Every row belongs to one group in each of 3 separate groupings. Each group adds its own fixed numbers to the row, and there is some noise. The rows also spread widely along 14 directions, which tell nothing about the answers.
Known rows, each followed by its group in each grouping:
[ 0.34 -1.49  1.92 -0.71  0.33 -4.00  0.72 -0.25  2.86  0.99  0.55  1.31
  0.28  0.36  0.37  0.47  0.64 -2.48 -0.05 -3.96 -1.09 -0.25]
Z65 zel Z30
[-0.56 -0.84  0.81 -0.41 -0.79  1.23  1.21 -0.05  3.91  0.72 -0.78  0.61
 -0.10 -1.07 -1.63 -1.58 -1.15  1.58  1.17  2.16  0.74  0.37]
Z65 mok Z153
[-0.09 -1.05 -0.60  1.25  1.35  1.69 -0.42  0.47  0.67  1.31  1.74 -0.36
 -0.98  0.66 -0.28 -0.37 -1.65  0.92  0.87  0.05 -0.82 -3.53]
Z849 duz Z672
[-0.79 -0.73 -0.54 -1.07 -0.19 -0.75  2.53  0.08  1.16 -0.68  1.05  4.43
 -3.21  1.11  0.57  0.79 -0.07 -1.96 -2.39 -1.23  2.10  1.28]
Z60 zop Z153
[-1.32  0.23  1.45  1.70  0.94 -2.64  2.40  1.21 -0.69 -0.36 -1.41  0.51
 -1.85 -2.37 -1.80  1.56  0.65 -2.56  0.01  0.82 -0.40  0.44]
Z438 duz Z672
[-1.37 -0.54 -1.36 -2.56 -0.40 -1.98  1.24 -0.81  2.84 -2.38  4.19  0.22
 -2.02 -0.50 -1.13  0.83  0.42 -0.08 -1.93  0.69  0.60  2.78]
Z438 zel Z565
[-2.85  0.46 -0.67  0.35 -1.88 -3.32  1.26 -0.01  0.00 -0.17 -1.26  2.77
 -1.87  0.71 -0.62  3.16  1.91 -2.10 -2.59  0.12  0.33  1.01]
Z919 zop Z565
[-0.77 -0.65 -0.75 -2.17 -1.93  4.45  0.35 -1.26 -0.09  0.74  1.57 -0.91
  0.15  2.72  2.04 -2.95 -0.52  2.49 -1.47  1.00 -1.01  1.19]
Z919 mok Z759
[-2.54 -1.39  1.96  0.92  0.46 -2.52 -1.38  2.47  1.72  1.69  1.48  0.53
 -0.66  1.81  0.81  2.51 -0.90 -2.28 -0.17 -2.73 -1.16 -0.52]
Z60 zel Z759
[ 2.24 -0.28 -1.15  0.04  2.43 -3.61  2.10 -0.51  0.26 -0.94  1.47 -0.84
 -0.80 -0.43 -1.17  1.14  1.87 -2.69  0.55 -1.68 -0.48 -0.72]
Z849 mok Z30
[-1.24  1.31  0.74  1.07 -0.10 -0.36 -1.93  1.89  2.75  0.04 -1.62  2.75
  0.39  0.68  0.60  2.20  1.97 -1.30  0.86 -0.34  0.47 -1.06]
Z438 zel Z30
[ 1.89 -0.03  0.19 -1.94 -0.46 -1.29  0.00  0.14  2.02 -1.22 -0.18  1.03
  0.40  0.19  1.50  2.01 -0.25 -0.12  2.12  2.32  1.02  3.97]
Z65 duz Z153
[ 0.45  0.49  0.96  0.17  0.75  2.75  0.97 -0.43 -0.66 -0.49  0.01  0.88
 -0.77 -2.30  0.19 -3.00 -1.83  0.79 -0.30  0.38  1.15 -0.72]
Z65 duz Z759
[ 2.22  1.36 -1.26 -0.91 -0.19 -1.31 -0.63 -0.81  0.67  0.29 -0.80  0.26
 -0.30 -0.82 -1.14  1.05  0.84  2.39  0.11  1.97 -1.83 -0.88]
Z849 mok Z30
[ 1.60  1.96 -0.65  1.22  1.72  1.57  0.05  1.33  3.11  0.17 -1.22  3.23
 -3.78 -2.56  0.83 -0.87 -0.90  1.04 -0.06 -1.89  0.39  0.09]
Z60 zel Z759
[ 0.97  1.46 -1.35  0.66  0.07  1.27  1.21 -0.53 -1.43 -0.37 -2.91  0.44
 -1.21 -0.68 -0.49 -1.53  1.95  0.65 -0.90  0.94  0.35  0.84]
Z60 zel Z153
[ 0.05 -2.22  2.82 -1.43  1.08  0.14  1.73 -1.25  0.81 -0.54  2.06  2.05
  0.77 -1.54 -0.86  0.98 -2.16  0.23  0.49  0.76 -2.80 -2.96]
Z65 mok Z672
[-1.63 -0.80 -1.65  0.40  0.01  1.20  0.66 -1.92  2.11 -1.04  1.10 -0.72
 -0.55  0.14 -1.08  2.17  1.76  2.42 -0.13  0.69 -3.57  0.05]
Z438 zel Z565
[ 1.64 -2.10  1.17  0.13  0.61 -1.64  0.32 -2.82 -0.36 -2.56  0.61  1.21
  2.09 -2.50  0.29  1.46 -1.23 -0.56  0.82  0.69  1.74 -0.15]
Z60 duz Z30
[-1.79  0.48  1.59  0.17 -0.59  2.72  1.66  1.10 -0.07 -0.73 -1.76  1.44
  1.07  1.85  1.55  0.88  2.57 -3.08  0.63  2.29 -1.65  1.23]
Z849 zop Z30
[-2.22  0.04 -1.25  2.91 -0.79 -2.01  0.08 -0.84  0.88  0.01 -1.96 -1.27
 -0.38 -0.67 -2.29  1.18  2.35 -0.23 -0.65 -0.68  1.44  0.11]
Z65 zop Z30
[ 0.51 -0.81  0.46 -1.14 -0.68 -0.36 -0.53  0.18  0.13  3.33  0.37 -1.00
 -0.42  0.12 -0.70 -1.22 -2.56  3.02  0.29  1.23 -1.58 -0.72]
Z438 mok Z759
[ 0.09 -1.13  0.10  0.46 -0.16 -2.05 -1.05 -0.47  0.53  1.79 -0.03  0.11
 -0.84 -0.52 -0.41  4.02 -2.04  2.74  1.23  1.62 -3.42  0.52]
Z65 zop Z565
[-1.87 -2.35  1.37  0.07 -1.89  1.32 -0.53 -0.67  1.51  1.09  0.23  1.92
  0.45  1.63  2.50  2.51 -1.93  1.42  0.29  0.26 -1.97  2.12]
Z65 zop Z565
[-0.44  0.40  1.96  1.50 -0.13 -1.12 -2.85  2.37  0.45  0.02 -0.78 -0.65
  0.66 -0.35  2.34  1.86 -0.71 -0.85  1.54 -0.75 -0.14  2.80]
Z65 zel Z672
[-0.67  1.76 -0.40 -0.53 -1.48 -0.21 -0.56 -1.66  1.69 -1.56  0.10 -1.76
  1.04 -0.70 -0.04 -0.26  2.83  1.26 -0.38 -0.45 -2.98  1.40]
Z919 zop Z565
[ 0.45 -1.91 -0.73  1.86  0.94  2.87  1.61 -1.48 -0.78  1.63 -0.66  1.38
 -0.15  0.51  0.14 -2.87 -0.64  0.05  0.10 -1.13  2.38 -3.40]
Z438 mok Z30
[ 1.29  1.64 -1.51 -0.83 -0.96 -2.90  0.52  0.69  1.47  2.94 -3.69  0.68
 -1.80  0.01 -1.38  0.85  1.80  1.45  0.50  2.42 -2.17  1.07]
Z438 zel Z565
[ 0.12 -0.24 -1.77  1.91  0.94 -2.83 -0.67  0.20 -1.76 -1.15  0.85 -1.04
 -1.27 -0.01 -0.27  3.10  0.19 -0.79  0.31 -0.70  2.26  1.83]
Z65 zop Z153
[ 1.12  0.36  0.04 -0.65 -0.50 -4.67  0.86 -0.10 -0.33  1.75 -0.66 -1.73
 -1.68 -0.62 -0.86 -1.02  0.87 -0.51 -0.80 -1.37 -0.55  2.24]
Z438 duz Z30
[-2.54  0.55 -1.02 -1.18 -1.22  0.12  1.10  1.83  3.51  0.25  1.86 -1.32
 -2.37  2.10 -0.18 -1.14  1.35 -1.37 -0.98  1.04  0.21  2.90]
Z849 duz Z565
[-1.88 -1.00 -0.71  1.57 -2.96  2.35 -1.43  0.05  0.96  1.08 -2.29  0.92
  0.11  1.59  2.08  0.93 -1.11  1.92  0.23  2.32  1.60  1.82]
Z919 duz Z672
[ 0.00 -0.07  0.21  1.91  0.50 -1.01  2.07 -0.55 -1.91 -1.60 -2.46  1.24
 -0.53 -1.27  0.63  2.46  1.37 -2.14 -0.04  1.01  0.67  2.58]
Z60 mok Z565
[-0.46 -0.77 -1.52 -0.41 -0.39  0.85  1.46  0.54 -3.22  2.08 -0.19  1.31
 -2.74  3.21  0.77 -0.67 -0.56 -0.53 -1.75  0.58  1.55  0.79]
Z65 zop Z153

New rows, each followed by its group in each grouping:
[ 1.01 -1.68 -0.02  1.35  0.88  0.57 -1.57  0.51  1.62 -0.48  1.36  1.78
 -0.92 -0.87  1.67  2.49 -3.77  1.67  1.88  0.10  2.63  1.56]
Z65 mok Z153
[-1.14 -0.04  0.64  0.11 -0.75  3.82  0.31 -0.83 -1.30 -1.75 -0.36  1.51
  0.09 -0.95  0.84 -1.47 -0.80  1.41 -1.33  1.37  0.67  1.12]
Z65 zel Z153
[ 1.29  1.46 -0.73  0.69  0.06  0.93 -1.27  0.01  0.92 -1.58 -1.56 -0.02
 -0.10 -0.42  1.23  1.55  1.60  1.48  1.02  0.48 -1.16  2.56]
Z60 zel Z153
[-0.11  1.41  0.19  0.33 -0.78  2.10  0.15  1.33 -0.16  1.43 -4.06  1.33
  0.19  1.95  0.59 -0.45  2.23 -0.32  0.62  2.18 -0.90  0.14]
Z60 zel Z153
[ 0.59 -0.58  1.21 -0.65  1.05 -1.66  1.55 -1.63 -0.38 -0.46  1.13  1.09
 -1.36 -1.89 -1.19  1.40 -0.21  0.40 -0.94 -0.68 -4.08 -0.98]
Z60 zop Z30
[-0.95  0.64  0.40 -1.30 -0.47  1.97  1.64  1.11  2.12 -0.07 -1.60  2.70
 -0.24  1.14  0.05  2.62  1.19 -0.34  1.17  4.41 -2.07 -0.13]
Z919 mok Z759
[ 0.03 -0.88  0.53 -0.52  0.30  0.52  1.13  1.22 -1.83  0.19  0.88  0.66
 -1.99 -0.22  1.56 -0.08 -1.97 -0.67 -0.35  1.64  0.27  2.90]
Z438 zel Z672
[ 0.77 -0.22  2.32  0.23 -0.15  2.51  0.65  1.23 -0.82  1.39 -2.34  3.00
 -0.25 -1.30  2.22 -1.86 -2.45 -0.16  0.78  1.50  0.08  0.80]
Z438 zel Z672
[-0.22 -1.49  0.52  1.54  0.78  0.86  1.36  0.41  1.16 -0.76  0.16  1.44
 -1.56 -2.26  0.14  2.06 -2.39  0.49  1.32  2.01  1.00  1.68]
Z438 mok Z672
[ 0.67  0.10  0.41 -2.47 -1.23 -1.00  2.30 -0.16  1.67  0.48 -1.46  1.74
 -0.39  0.82  0.59 -0.58  1.82 -0.98 -0.30  1.09 -1.48  2.27]
Z438 zel Z672
[ 1.66 -1.42  0.22  1.18  1.07  1.75  1.12  0.11 -1.52 -0.95 -1.36 -1.10
  1.26  0.38  1.94  0.87 -0.52 -1.34  3.91  3.26  2.04  3.72]
Z65 duz Z153
[-0.64  0.32  1.08 -1.11 -0.27  1.44 -0.22  1.00  4.02 -0.23  0.17  0.45
 -0.14  1.09  0.57  1.05  1.23  0.25  1.26  1.66 -2.04  1.25]
Z60 mok Z30
[ 2.73  2.02 -0.94  0.87  0.92  0.54 -1.51  0.64 -0.48  1.52 -2.25 -0.13
 -0.09 -0.01  0.80 -1.42  0.88  0.95  1.97 -0.27  0.13 -1.96]
Z438 duz Z672
[-0.96 -0.65 -0.43  0.44 -0.06  3.14  1.09 -1.68 -1.64 -0.61  0.48 -2.11
 -0.53 -0.40 -0.83 -2.70  0.21  2.13 -1.33  0.58 -1.61  0.37]
Z60 zel Z153
[ 1.00  2.85  0.24 -1.43 -1.22 -0.63  0.28 -0.66  0.86 -1.94 -1.95  0.79
  0.04 -1.99 -0.57 -0.11  2.54  1.56 -0.54  0.98 -0.99  2.35]
Z438 mok Z153
[ 0.68  0.44  1.86  0.99 -0.07  0.21 -1.95 -0.23 -1.21  0.96 -1.02  1.41
  1.16  1.10  3.00 -0.07  0.63 -0.54 -0.12 -4.43 -1.74 -0.88]
Z65 zop Z30
[-0.98 -1.35 -1.62  2.82  0.43 -0.23  0.66 -1.23 -1.57  0.00 -0.27 -2.77
 -0.73  0.42 -0.60  1.40  1.36  1.21 -0.07 -1.45 -1.56  1.51]
Z438 zel Z153
[ 0.34 -0.39 -1.73  0.25  1.19 -1.80  0.03 -0.12 -0.14 -1.54  1.77  1.21
 -1.10 -0.92 -1.50  2.75 -0.45 -0.16 -0.49  1.75  0.58 -2.02]
Z849 zel Z672
[ 0.76  1.09 -0.61  0.78  1.34 -0.16 -1.79  0.09  2.67 -0.70  0.65 -0.39
  0.32  0.50 -0.80  1.93  1.88  1.15  1.56 -1.38 -1.79 -2.52]
Z60 mok Z153
[-1.24 -1.26 -0.18  1.15 -0.28  1.82  0.99  0.57  0.57  0.48 -1.41 -0.66
  0.03  1.51  0.64  1.15 -0.03 -0.59  1.67  3.13  0.98  1.89]
Z60 duz Z759
[-2.13  0.53  2.01  0.53 -1.24 -0.31 -0.48  1.22 -3.90  1.30 -1.26 -1.36
  0.97  0.69 -0.02 -1.65  0.11 -1.69 -1.45  0.74  0.59  0.24]
Z60 zop Z759
[ 3.27  2.60 -0.06 -0.07  0.71 -2.99 -1.79  1.35 -0.24  0.63 -0.65  0.36
 -0.95 -3.66 -1.09 -1.21 -1.90  0.80  0.85  1.09  1.13 -1.08]
Z849 zop Z672
[-0.45 -1.92  1.58 -0.45  0.90 -0.94  2.76  0.97  1.77  1.27  0.02  1.72
 -1.18 -0.47 -0.51  0.49 -1.19 -1.79  1.04  1.20 -1.22  0.07]
Z438 zel Z672
[ 1.16  1.95 -0.15  0.35  0.26 -2.58 -1.80  0.09  0.49 -1.29 -1.47  0.46
  1.14 -0.67 -0.27  3.97  2.62  0.40  1.31  0.24 -1.54 -0.74]
Z438 mok Z672
[ 0.80 -0.04 -0.14  1.02 -0.03  1.54 -1.14  0.63 -2.46  0.50 -2.25  2.92
 -0.15  0.48  2.93  2.12 -1.51  0.29  0.78  2.29  1.22  1.38]
Z65 zel Z565
[ 0.81  0.91  0.44 -2.88  0.36 -0.71 -0.20 -0.79  4.10 -0.45  2.30  1.33
 -0.51 -1.14 -1.58 -2.80  0.55  0.74 -1.09 -1.58 -0.78 -2.61]
Z65 zel Z30
[-0.64  0.32  1.35  2.20 -0.22  2.39 -0.30 -1.59 -0.26 -2.04 -1.91  0.17
  3.01 -2.98  0.00 -1.46  0.36  0.20  1.51  1.45  1.76 -0.77]
Z438 duz Z565
[ 0.99 -0.28  1.07 -0.51 -1.57  0.61 -0.37 -0.91 -0.18  1.46 -0.33 -1.39
  0.57 -0.71  1.46 -3.86 -1.38  1.77 -0.50 -1.32 -0.95  0.91]
Z919 mok Z672
[ 0.37 -1.05 -0.33  0.04 -0.80 -0.59  0.03 -2.44  3.40  0.03 -0.51 -0.61
  2.21 -0.69 -0.94 -0.20  0.55  1.42  1.73  0.71 -0.72 -0.69]
Z60 zop Z565
[-0.02  0.76  1.41  0.42  1.59 -0.23 -1.21  1.93  0.55 -0.74  0.24  2.75
 -0.03  0.11  0.29  4.03 -0.28 -1.03  2.11  0.99 -1.23 -1.47]
Z65 zop Z153
[-3.05 -0.60 -0.28  1.14 -1.48 -0.88 -1.03 -1.59  0.70 -0.65  1.03 -1.15
 -0.71 -0.10 -1.40 -0.05  0.89  1.19 -2.91 -1.81  0.35 -0.56]
Z60 duz Z30
[ 0.08 -0.65  1.82 -0.79  0.75 -2.83 -1.64  1.39  2.08  0.32  2.61 -0.41
  0.38  0.82  0.69  0.20 -0.58 -1.60  0.64 -2.81 -0.69  0.19]
Z60 zel Z153
[ 1.17  1.47 -0.03 -0.33 -0.75  0.03 -1.39 -0.50  2.31  1.80 -2.49  1.08
  1.51  0.62 -1.01 -0.77  1.91  2.42  1.14 -0.42 -1.47 -3.40]
Z438 mok Z153
[ 0.52  0.90  1.19 -0.99 -0.62 -1.01  2.97  0.66  2.30  2.34 -2.91  2.00
 -3.39 -2.87 -2.64 -1.00 -1.34  1.94  0.04  2.64 -2.69  1.72]
Z65 zop Z153
[ 0.56  0.97 -2.33 -1.24  0.89 -0.30 -0.09  0.80  1.90  0.15  2.20 -0.98
 -3.16  1.20 -0.66  1.39  0.95  1.60  0.26  0.92 -1.78  0.41]
Z438 duz Z672
[ 0.14  0.52 -0.21 -0.04 -2.06  2.78  0.14 -1.03  0.52  1.62 -2.79 -1.04
  0.97  1.49  1.59 -3.33  1.37  1.71  0.05  0.13 -0.26  1.92]
Z65 mok Z565
[ 0.35 -0.19  0.47 -1.95  0.43  3.86 -2.32  0.38  1.50 -0.09  4.07  0.34
 -0.33  0.94  1.56 -2.44 -2.68  2.12  0.05  0.13  0.92 -1.29]
Z65 mok Z30
[-1.20 -2.08  0.17  0.67 -0.57 -1.06  1.72 -2.06  0.95 -1.46  0.23  3.01
 -0.91 -2.08 -1.13  2.20 -1.24 -0.05 -1.42  1.21  1.57  0.40]
Z60 zop Z30
[-0.54 -0.56  1.84 -1.15 -0.84 -1.58 -0.43 -0.12 -0.54  0.33  0.98 -2.52
  1.02 -1.33 -1.58 -2.22 -1.10  0.70 -0.44  1.28 -0.76  1.15]
Z60 zel Z153
[ 0.09 -1.66  0.35  0.77  1.23 -0.40  0.36 -0.42  0.35 -1.26  1.94  1.40
  0.31  0.26  1.50  1.05 -0.92 -2.11  0.24 -2.70  2.89 -0.22]
Z65 mok Z759
[-0.30  0.80 -2.03 -1.00 -0.11 -0.34 -1.06  1.54  0.11 -0.12  0.67  1.08
 -1.56  2.95  0.36  3.97  0.98  0.14  0.61  2.65  0.49  1.34]
Z65 zop Z153
[-0.09  0.07  2.88 -0.53 -0.69  0.58 -2.03  0.92 -1.83  0.43  0.59  1.01
  2.65  1.41  2.96 -1.55 -1.16 -1.86  0.57 -1.46  0.40 -0.64]
Z919 zop Z153
[-0.27 -0.82 -1.53 -1.11 -0.93 -1.64  3.02 -1.41  0.02  1.09  0.76 -1.13
 -3.64 -0.96 -1.90 -3.39 -0.97  0.85 -3.20 -0.20  1.75  2.08]
Z60 duz Z759
[ 0.92  2.02 -0.52 -1.76 -1.89 -1.31 -0.19 -0.49 -0.90  0.19 -2.90  0.52
  0.92  1.67 -0.27 -0.43  3.29  0.19 -1.24  1.26  0.09  0.49]
Z60 mok Z153
[-0.83 -0.36  0.50 -1.98 -0.22 -2.08  3.52 -0.13  1.45 -0.30 -0.60  0.04
 -0.25  0.13 -2.68 -0.37  2.26 -2.02 -0.26  2.36 -0.81  1.07]
Z65 zel Z153
[ 0.52 -2.24  1.19 -0.98  0.10 -1.60  2.12 -1.51  1.79 -0.32  0.05  1.91
  1.20 -0.75 -1.04  1.57 -0.70 -0.28  1.78  2.06 -0.29 -0.41]
Z438 duz Z153
[ 2.07  1.15  0.44  0.01  0.68 -2.00 -1.51  0.55  1.29  2.47 -0.88  0.77
 -2.05 -1.74 -0.96 -1.12 -1.54  1.81  0.23 -0.58 -0.96 -2.14]
Z60 duz Z30
[ 0.91  0.07 -1.21 -0.83  0.48 -2.00  3.73  0.90 -0.53  2.67 -1.13  1.07
 -4.61  0.75 -1.03 -1.73  0.51 -0.89 -1.53 -0.72 -0.86  1.77]
Z438 zel Z153
[-0.48 -0.04 -1.19 -0.79 -0.05 -1.79  1.01  1.17 -0.33  3.06  0.42 -0.69
 -2.53  2.14 -1.95 -1.35  0.02 -0.26 -0.74  0.28  0.27 -0.90]
Z65 zop Z153
[-0.10  1.05 -1.37 -0.96  1.39  2.29  0.26  0.73  0.30 -0.70  1.86  0.35
 -1.49  1.67  0.69 -0.85  1.22 -0.45 -0.77 -0.69  0.01 -0.84]
Z65 zel Z759
[ 1.26  0.30  0.45 -1.74  0.96  1.21  0.71  0.59  0.77  1.58  0.35  2.63
 -0.76  0.24 -0.13 -1.75 -0.85  0.03  0.35  1.28 -1.86 -4.27]
Z919 zel Z672
[-1.51 -1.02  0.58 -1.30 -1.69 -2.88  0.61  0.09  0.70  0.91 -0.61  0.68
  0.00  1.66 -0.61  1.43  1.06 -0.98 -1.43  1.02 -1.20  0.31]
Z60 zel Z672
[-2.27  0.77  0.03 -0.37 -2.34 -2.70 -0.22 -0.91  1.33 -1.21  0.08  0.96
 -0.28 -1.12 -1.34  2.88  1.05  1.33 -2.72  0.24 -1.84  1.19]
Z849 zop Z759
[ 0.30 -1.77  1.77 -2.44 -0.31 -4.44  0.38 -0.39  0.25  0.33  1.32  2.39
  0.79  1.02 -0.41  2.62 -0.54 -2.00 -0.72  0.76  0.09 -1.08]
Z60 mok Z30
[ 0.45  0.23 -1.55  2.39  3.03  1.41  1.33  0.42  1.50 -1.16 -0.21  1.26
 -0.25  0.33  0.32  0.35  2.54 -3.06  2.18 -1.39  1.66 -2.04]
Z438 zel Z565
[ 0.90  0.07 -1.52  0.97  0.91  0.37  1.94 -1.40  1.67 -2.59 -1.28  0.50
  0.73  0.02  0.35  1.93  3.45 -1.50  1.95  0.65  0.88  0.79]
Z438 duz Z672
[-1.79 -1.82 -0.82  2.72  1.44  1.57  0.91  0.49 -2.38 -0.66  0.61 -0.79
 -0.68  0.01 -0.01  1.07 -1.09 -1.39  0.20  1.26  2.62  0.34]
Z65 zel Z759
[ 1.58 -2.11 -0.95 -2.29  0.70 -1.01  0.75 -0.90  2.33 -0.76  3.50  1.22
 -0.27  0.82  0.62  0.34 -1.29  0.12  0.88 -0.17  1.09  0.91]
Z438 zel Z153
[-0.72 -1.16  0.04  2.68  1.04  1.89 -2.24  0.61 -2.92 -1.62  0.59 -1.12
  2.42  0.91  1.33  2.33 -0.93 -0.77  2.23  1.58  3.63 -0.07]
Z65 mok Z153
[-2.02 -1.32 -0.43  0.78 -0.42 -0.18  0.73  0.86  1.57  0.90  0.32  0.05
 -0.91  2.09  0.18 -0.10  0.81 -1.22 -0.23 -1.21  1.20  1.24]
Z438 zel Z153
[ 3.70  0.51 -1.42 -0.85  1.03 -1.41  0.04 -1.46  0.04 -0.55 -1.36 -0.84
  1.76 -0.50  0.07  0.69  1.60  0.24  2.84  2.21 -0.39  0.53]
Z65 zel Z565
[ 1.22  0.21  0.94 -2.15 -0.18 -2.24  0.65 -0.06  1.45  1.83  0.76  1.10
 -2.11 -0.79 -1.04 -1.90 -1.15  1.00 -1.69 -1.40 -1.78 -1.42]
Z60 mok Z672
[ 2.90  0.24 -0.78 -0.23  0.75  1.74 -1.86 -0.83  0.00  0.05 -0.57  1.31
  1.90  0.07  0.81 -1.30 -0.73  1.03  1.88  1.26  3.45 -2.84]
Z65 mok Z30
[-1.30 -1.22 -0.53  1.51 -2.40  2.21 -0.37 -0.82  1.53 -0.83 -2.70  1.43
  2.28  0.69  1.98  1.87  0.29  0.81  0.53  2.40  1.77  2.71]
Z849 zel Z759
[-1.60 -0.77 -0.02  2.34  0.24  1.15 -1.37  0.01  0.39  1.48  0.30  0.23
 -0.93  0.71 -0.27 -0.84 -0.68  0.69 -1.08 -2.29  1.00 -2.97]
Z60 mok Z30
[ 1.30 -0.78  2.37 -1.48  0.97 -0.34 -0.66  0.15  1.79  1.16  1.53  3.65
 -1.15 -0.36  0.74  0.98 -2.95  1.45  0.42 -1.26 -3.05 -2.70]
Z60 duz Z153
[ 0.94  2.39  1.99 -0.58 -0.68 -0.06 -0.28  1.24  3.58 -0.22 -2.24  2.66
 -0.02 -0.62  2.41 -1.28  1.91 -1.32  0.76 -2.32 -0.43  1.41]
Z438 duz Z672
[-1.07 -2.85 -1.06  1.21  1.03 -2.34  1.82  0.27  1.92  2.23  0.70 -0.69
 -1.61  1.97 -1.25  2.82  0.36 -0.80  1.07 -0.55 -2.19 -0.88]
Z438 zel Z672
[ 0.98  0.23 -0.67 -0.27  1.05 -0.80 -1.20  2.03  4.08  0.74  1.76  0.76
 -0.78 -0.51 -0.86 -0.73 -1.76 -0.13  2.86  0.99  3.59 -0.53]
Z438 zop Z153
[ 1.87  0.37  2.02  0.28  1.44 -1.29 -0.84 -0.52 -0.53 -1.39  0.47 -1.10
  3.03 -3.02 -0.12  0.32 -0.50 -0.37  2.89  0.43 -0.62 -0.59]
Z438 zop Z759
[-0.57 -0.57 -0.23  3.04  0.23  1.89 -1.42 -0.12 -2.51 -1.51 -0.47 -0.18
  0.68 -0.04  1.90  2.18 -0.57  0.41  0.82  0.05  1.32  0.89]
Z919 mok Z153
[-0.08 -1.06 -1.12  0.54  0.55  1.59  1.76 -0.77  1.95  0.01 -0.43  2.15
 -1.26  1.27  0.61  1.62  0.77 -0.45  0.91  1.03 -0.56 -0.75]
Z919 duz Z30
[ 0.45  0.64  0.29  0.93  1.15  0.59  0.95 -0.23 -3.18  0.08  0.58 -0.20
 -2.05 -0.58  1.51 -2.37 -0.10 -1.22 -1.62 -2.96 -0.42  0.77]
Z60 zop Z565
[-0.67 -0.48  0.08  1.46 -0.05  1.34 -1.48  0.53 -1.72 -0.31  1.24 -1.33
 -0.64 -0.56  1.81 -0.90 -1.61  0.88 -0.47 -0.99  0.84  2.01]
Z438 zel Z672
[-2.62 -0.56 -0.90 -0.67 -0.74 -1.21  0.78  0.19  1.79  0.26  2.33 -2.39
 -1.28  1.28 -2.40 -0.85  1.18  0.06 -1.01  0.09  0.43  0.44]
Z438 duz Z153
[-2.02  0.44 -0.44 -0.52  0.12 -1.38 -1.55  1.45  1.93 -1.64  2.75 -0.82
  0.06  2.05 -0.06  2.50  1.77 -1.80 -0.41 -0.31  1.36  0.19]
Z60 mok Z759
[ 0.33 -2.38  0.15 -1.57 -0.58 -0.93  0.88  0.32  2.34  2.56  1.64 -1.06
 -0.24  1.85 -0.56 -2.96 -1.87 -0.27  0.66  0.25  2.20  0.38]
Z60 mok Z153
[ 1.46  2.41  0.11  1.09  1.41  3.48  0.97  1.79 -0.16  0.90 -3.86  0.51
 -0.62 -0.64  0.73 -3.20  1.56 -1.39  1.97  2.46  0.23  0.01]
Z60 zel Z565
[-2.98 -0.22 -0.66  2.04 -0.41  0.50  0.01  1.34  4.41 -1.01  0.04  2.02
 -1.75 -1.07 -1.01  1.15 -0.38 -0.34 -0.03  0.69  2.74  0.63]
Z919 zel Z153
[-0.06  1.67 -0.68 -1.99 -1.37 -2.86 -0.68  0.80 -0.72  3.11  0.91 -0.99
 -3.71 -1.13 -1.93 -2.18 -1.84  2.98 -2.48  0.83 -1.44  1.03]
Z438 zop Z565
[ 0.52  2.14 -1.56 -2.11 -0.18  1.40  0.36 -0.37  2.43 -1.30  0.29  1.39
 -2.61 -1.52 -1.84 -0.34  0.74  3.45 -1.26  2.28 -1.74  0.41]
Z65 zel Z153
[ 0.08 -0.04 -2.03  0.54 -1.05 -1.30 -1.34  0.69  0.07  0.79 -0.30 -1.13
 -1.93  1.57  1.47  1.52 -0.50  0.95 -0.35  0.52  2.29  3.87]
Z60 duz Z759
